The same things were measured in two ways. Each way mixes the same 5 hidden numbers, adds some noise and spreads widely along 2 directions of its own, which tell nothing about the thing.
In the rows, zero is written as 128.
Some things both ways: the first way, then the second way.
[102 128 142  91 130 163 123 165]
[107  90 114 135 141 116 154 124 112 121 120 151 126]

[117 144 109 135 137 120 107 147]
[ 98 138 126 115 156 109 169  96 116 113 103 150 124]

[ 68 118 221 127 158 207 143 142]
[155 108  92 142 100 153 149 145 128 149 154  83  90]

[ 97 108 184 103 122 102 128 167]
[121  69 138 153 173 126 123  87 130 154 106 127 138]

[123 102 184 120 160 132 108 127]
[122 135 120 110 138 107 132  89 119 142 119 113 119]

[120 206 166 143 174 145 145 145]
[151 145 115 132 190 137 190 123 139 104 105  98 123]

[117 108 172  96 125  87 133 187]
[128  67 152 145 169 128 124  73 132 150 105 120 138]

[ 60  53 154  90 140 142  80  90]
[ 99 143 124 146  78  78 103 122 110 161 106 187 131]

[ 89 121 214 121 195 155 115 109]
[150 141 106 148 144 130 122 153 110 143 153  90 139]

[ 98 116  96 115 127 130  90 134]
[107 148 119 111 132 109 169  99 110 113 104 165 132]

[ 85 136  84 136 100 143 125 188]
[ 97 101 111 103 132 126 193 101 123 108 103 151 102]

[  9  95 191 146 127  80 147  77]
[145 100 124 212 151 119 114 160 173 177  66 154 131]

[ 69 126 145 144 115 123 134 137]
[138 119 114 136 135 121 167 111 161 132  80 121 101]

[ 29 140 148 155 126 151 135  78]
[115 118  95 159 135 114 147 189 119 134  92 160 133]

Other things, the second way, with their names:
(94): [122 139 116 142 167 116 170 113 117 111 102 136 149]
(271): [140 158 114 119 124 117 170 120 124 112 113 127 115]
(57): [116 132  94 104  97 127 164 127  81 112 167 132 113]
(141): [164 153 105 114 141 145 152 108 127 126 156  61 100]
(239): [ 88 173 117  90 164  80 171 136  89  98 123 168 126]
(361): [128 157 146 147 155 103 131  88 157 135  74 149 120]
(238): [ 96  81 128 139 148 128 107 111  96 144 152 134 144]
(100): [103 135 108 122 176 115 154 125  76 109 154 151 175]
(339): [123  90 113 137 171 129 167 136  87 115 144 136 172]
(349): [137 152 118 130 140 116 141 130 130 121 129 124 133]
(254): [168 109 119 162 167 146 149 105 137 137 141  94 138]
(272): [121 124 118 135 147 106 138 129 116 131 105 153 140]
(185): [112 143 138 107 134 104  94  84 110 142 151 113 123]
(177): [133  54 113 144 107 140  98 125 147 177 139 100  85]
(336): [111 139 114 124 148 108 151 133 124 131 112 148 116]
(107): [102 120 124 103 139 113 161  92 108 117 117 144 127]
(210): [112  78 136 169 209 120 114 108 112 149 105 137 171]
(110): [155 138 116 126 141 139 167  95 176 131  95  81  91]
(76): [118 113 104 112 190 125 197 148 121  95  97 132 114]
(279): [134 110 117 145 140 132 114 113 113 153 147  99 124]
(170): [140 165 149 128 196 121 125  71  97 110 144  93 169]
(216): [155 129  90 108 107 137 197 119 148 119 104 109  86]
(283): [132 116  75 108  59 127 196 156 107 113 124 162 102]
(52): [131 146 134 144 202 103  68 121 119 141 138 102 138]
(105): [128 108 106 164 159 114 132 171 127 157 108 142 137]
(39): [139 108 125 137 147 126 122  88 159 157 120  89  86]
(104): [128 134 130  98 101 127 159  70 145 127 114 112  91]
(226): [125  66 130 140 140 146 184  48 147 123  80 146 128]
(276): [140 155 138  95  84 116 170  65 167 128  81 105  67]
(275): [ 88 151 106 153 142  89 118 167  94 137 121 191 158]
(136): [137 154 119  91  79 124 155  91 132 119 130  93  72]

Some of these things the first way, each followed by its name:
[ 70 148 111 141 120 174 127 179]
(216)
[103 150 162 151 191 139 108 169]
(141)
[ 40  95  88 144  96 201 113 151]
(283)
[107  93 179  89 148 125 103 173]
(238)
[ 60 135 182 137 154 132 140  98]
(105)
[143 141 252 103 223 114 120  98]
(52)
[117 129 213  91 154 141 134 146]
(254)
[102 131 135 130 151 157 110 118]
(271)
[113 107 137 124 145 201  98 147]
(57)
[ 96 163 159 117 151 135 138 150]
(110)
[ 92 180 116 169 119 137 146 165]
(76)
[111 118 240 111 146 143 149 146]
(39)
[196 130 221  99 182 113 108 120]
(170)
[124 118 205 122 136  92 144 137]
(210)
[152  91 211  75 181 144  94 129]
(185)
